The groups are shells around one centre, one inside the other: the same stretched ball of 6 dimensions in 7 sizes.
In the rows, zero is written as 128.
Some rows, each with its group after it:
[ 69  95 130 139 126 110 127 112 134 170 142 147 159 156 125 145 143]  q_808
[126 120 157 128  81 112 102 102 152 187 134 155 138 145 135 123 101]  q_469
[171 119 201  91 117 118  87 121 169 159 145  99 104  55  85 133  97]  q_187
[126 131 136  87 102  93 126 129 135 164 103 156 132 150 140 110  68]  q_469
[191 113 196 106 162 149  89 155 169 131 135 102 135  92  73 121  96]  q_187
[127  85 137  98 168 127 114 167 153 123 115 113 133 171 115 116  91]  q_187
[138 100 170 117  66 104  86  97 170 193 144 138 106 139 133 117  92]  q_258
[101  96 117 103 165 118 134 161 134 129 107 136 152 187 126 119  97]  q_903
[196 138 207  78  97 102  94 116 163 173 134 125 105  50  82 115  72]  q_808
[ 86 104 141  89  56  43 139  78 130 215 138 178 114 127 129 118  99]  q_713
[136 141 145  61 149  96 138 153 126 133  98 129 132  96 108 123  72]  q_713
[182 126 189  96 170 132 115 154 148 134 129 122 152  77  59 121  99]  q_187
[121 119 146 127 175 160 105 160 148 117 120 103 159 136 118 147 117]  q_469
[108 110 127 112  90  89 130 115 134 184 115 181 146 191 143 103  84]  q_743
[185 140 180 112 126 138 100 139 154 153 118 143 152 120  99 110  78]  q_713
[ 72  99 117 104 157  98 148 139 121 145 121 141 155 151 117 137 122]  q_903
[118 136 131  68 151 104 135 157 128 127  94 123 132 121 127 127  74]  q_743
[164 135 162  66 102 109  94 141 161 147 102 111  93 114 139 112  46]  q_808
[140 127 155 105 130 143  89 146 162 133 113 100 121 130 140 134  84]  q_903
[ 81 108 134 101 141 104 128 130 135 147 128 117 133 118 123 149 121]  q_713
[164 122 183  84 145 128  95 146 163 134 128  90 111  73  93 134  90]  q_903
[ 98 119 113  89 181 121 141 172 124 112  94 124 155 158 128 131  93]  q_903
[ 79 105 114 125 123  95 148 122 119 172 120 181 172 188 130 120 115]  q_713
[133 122 155 120 167 163  93 159 158 116 120  90 143 125 122 147 109]  q_258
[ 78 115 128  99 142  87 152 125 116 158 124 149 155 120 108 140 122]  q_903
[140 142 171 134 118 135 107 116 144 166 134 144 164 105 107 138 116]  q_187
[113 127 162 112 123  97 134 109 128 175 140 152 156  87  91 139 126]  q_903
[140 110 187 107 116 101 111 106 151 177 154 130 129  70  78 135 122]  q_743
[141 118 153  70  81  70 123 115 143 182 115 158 107 129 124 100  60]  q_743
[ 77  82 103  95 146  94 140 149 131 143 109 143 138 200 141 117  96]  q_808
[102 109 120 102 185 139 123 174 138 106 103 105 150 162 130 138 101]  q_469
[137 115 158 119 196 165 105 171 152 105 122  91 158 119  96 145 118]  q_469
[ 79 103 118  82 115  76 138 126 130 161 114 141 120 150 141 127  93]  q_258
[192 127 190  83 160 138  96 160 163 125 120  99 124  80  79 120  77]  q_258
[ 94 127 123 125 213 151 144 173 117 104 109 125 197 141 103 151 132]  q_808
[111 104 165 108  80  67 131  84 136 209 152 172 133 106  96 122 119]  q_743
[143 153 160 108 129 125 120 132 134 152 114 143 159 103 111 131  95]  q_258
[106 111 136 109  54  72 124  90 138 208 125 186 129 172 148 105  84]  q_743
[121  86 167 135 121 122 101 114 160 172 156 129 137 131 101 134 131]  q_808
[181 142 206  90 126 110 110 120 149 164 141 127 134  33  62 130 100]  q_808
[115 114 165 130 115 105 124 103 137 183 149 156 159 109  93 135 132]  q_258
[183 121 190  78 173 140  95 165 164 116 125  80 116  64  75 131  86]  q_187
[114 104 152 104  44  60 121  78 143 221 138 185 117 150 133 104  88]  q_743
[149 118 172  86  94 104  93 119 164 165 129 113  96 100 123 124  78]  q_469
[174 123 205 105 112 113  97 111 161 174 151 125 126  58  72 128 106]  q_713
[147 147 153  87 133 111 127 142 132 147 105 144 148 111 111 120  77]  q_469
[153  91 162 111 164 142  99 160 164 129 128 109 136 147  98 119  99]  q_713
[167 124 173 115 206 169 106 178 151 103 122  97 167 103  74 136 112]  q_258
[117 130 151  71 172  98 144 149 123 129 117 115 140  67  84 143 106]  q_187

New rows, each followed by its group:
[141 140 150  64 140 103 126 150 136 134 100 120 123  97 115 124  68]  q_258
[153 127 155  90 126 100 131 137 134 160 112 163 149 134 101 103  76]  q_713
[165 112 169 114 106 121  98 127 160 169 127 148 135 149 113 104  81]  q_903
[183 120 189 134 115 161  67 133 180 154 135 115 133 131 116 120  91]  q_808
[101 129 130  87 114  73 154 120 114 172 111 175 151 133 118 118  91]  q_743
[155 108 156 123 163 165  88 166 166 119 117 104 144 161 121 124  93]  q_469
[176 129 195 112  62 118  73  98 176 190 140 131 105 102 124 117  79]  q_808
[176 114 187 114  70 116  78 107 175 188 137 140 111 130 121 105  75]  q_713
[137 113 180 104  41  70 104  71 155 222 151 165 106 102 116 115  95]  q_713
[ 69 103 105 112 173 122 140 158 124 124 108 128 162 176 136 141 117]  q_743
[122 139 167 114 137 125 115 123 139 152 134 119 150  74 101 153 123]  q_187
[102 125 157 110 109 103 117 106 140 171 138 128 132  90 117 149 121]  q_187
[105 130 125 115 168 126 143 154 118 133 106 150 183 153 115 131 110]  q_903
[151 141 146  71 155 131 111 170 146 113  90 103 125 120 129 124  60]  q_743
[ 99 142 126 122 146 125 139 139 118 145 107 156 182 149 129 136 110]  q_808
[ 74 103 132 140 129 112 132 113 130 170 140 153 167 152 120 144 143]  q_187
[103 135 123 104 150 119 137 149 123 136 101 143 164 149 132 132  97]  q_469
[135  93 174 111 126 101 116 117 150 173 151 139 136 108  80 124 120]  q_713
[162 134 168 102 207 160 115 180 143 100 113  98 165  92  77 138 105]  q_469
[ 89  96 121 104 173 115 139 156 130 129 116 128 154 159 115 133 115]  q_469
[171 114 163 108 131 130 103 148 157 149 115 143 143 158 110 100  74]  q_713
[167 103 161  93 180 159  87 183 171 101 110  81 121 141 112 121  77]  q_187
[162 109 180 108 154 129 109 143 154 145 137 123 145 102  75 123 107]  q_903
[ 90 128 142  86 150  83 156 126 112 154 126 141 152  78  90 146 122]  q_808
[142 134 162 129 112 133 104 123 148 165 125 146 155 134 122 126 100]  q_469
[174 122 179 105 100 116  97 122 160 173 128 146 129 124 107 106  78]  q_469
[ 89 102 131  92 120  71 150 118 122 174 126 164 142 138 111 121 107]  q_469
[160 134 162  90 203 159 108 185 149  91 106  83 147  95  93 139  92]  q_469
[146  97 152 118 165 149 101 163 159 125 120 115 146 166 111 118  96]  q_903
[177 115 189  85 116  96 113 124 153 171 135 143 124  90  76 106  83]  q_808
[115 116 116  95 219 161 121 203 139  75  87  87 155 166 129 137  91]  q_808
[181 132 187 102 199 154 113 171 147 112 125 105 164  72  56 133 107]  q_187
[137 122 173 127 153 143 106 135 149 144 139 116 156  96  91 145 127]  q_469
[ 82  95 123 117 180 130 130 156 134 124 123 115 158 153 116 146 129]  q_743
[143 121 168 119 143 112 134 127 131 165 136 163 174 111  74 120 118]  q_808
[186 134 160 108 174 172  92 184 160 105  96 110 154 154 116 112  67]  q_187
[123 117 156 133 103 112 117 108 141 182 136 164 159 143 115 124 114]  q_469
[110 129 158  92  80  62 140  89 124 201 136 173 135  92 105 125 104]  q_743
[113 106 153 128 122 129 100 123 155 158 137 121 137 137 126 139 118]  q_469
[121  88 142 104 148 109 125 145 144 148 125 139 142 160 105 114 102]  q_258
[104 140 139 111 133 110 137 127 121 156 117 151 166 119 118 139 111]  q_258
[143 149 151 116 174 152 121 161 133 120 106 128 178 120 106 136 101]  q_258
[ 63 107 109 121 151 105 150 134 116 150 119 155 172 168 127 139 128]  q_743
[143 126 160  67  52  61 114  98 148 198 118 158  92 115 135 102  54]  q_808
[179 141 199 101  82  98 105  98 151 194 140 156 131  70  86 114  88]  q_808
[ 90 111 117 114 157 140 112 157 144 121 107 106 142 170 153 143 104]  q_187
[193 146 191 115 193 183  88 175 161 102 119  86 160  77  78 140 100]  q_187
[146  95 160  81 156 106 120 152 149 138 124 120 124 121  88 114  89]  q_187
[135  92 143  85 151 108 120 156 149 137 115 127 126 157 110 109  82]  q_713
[153 119 170  76 142  92 132 137 137 154 125 139 135  88  76 115  90]  q_743
[126 121 167 134 100 132  91 109 159 171 141 126 136 121 128 141 115]  q_187
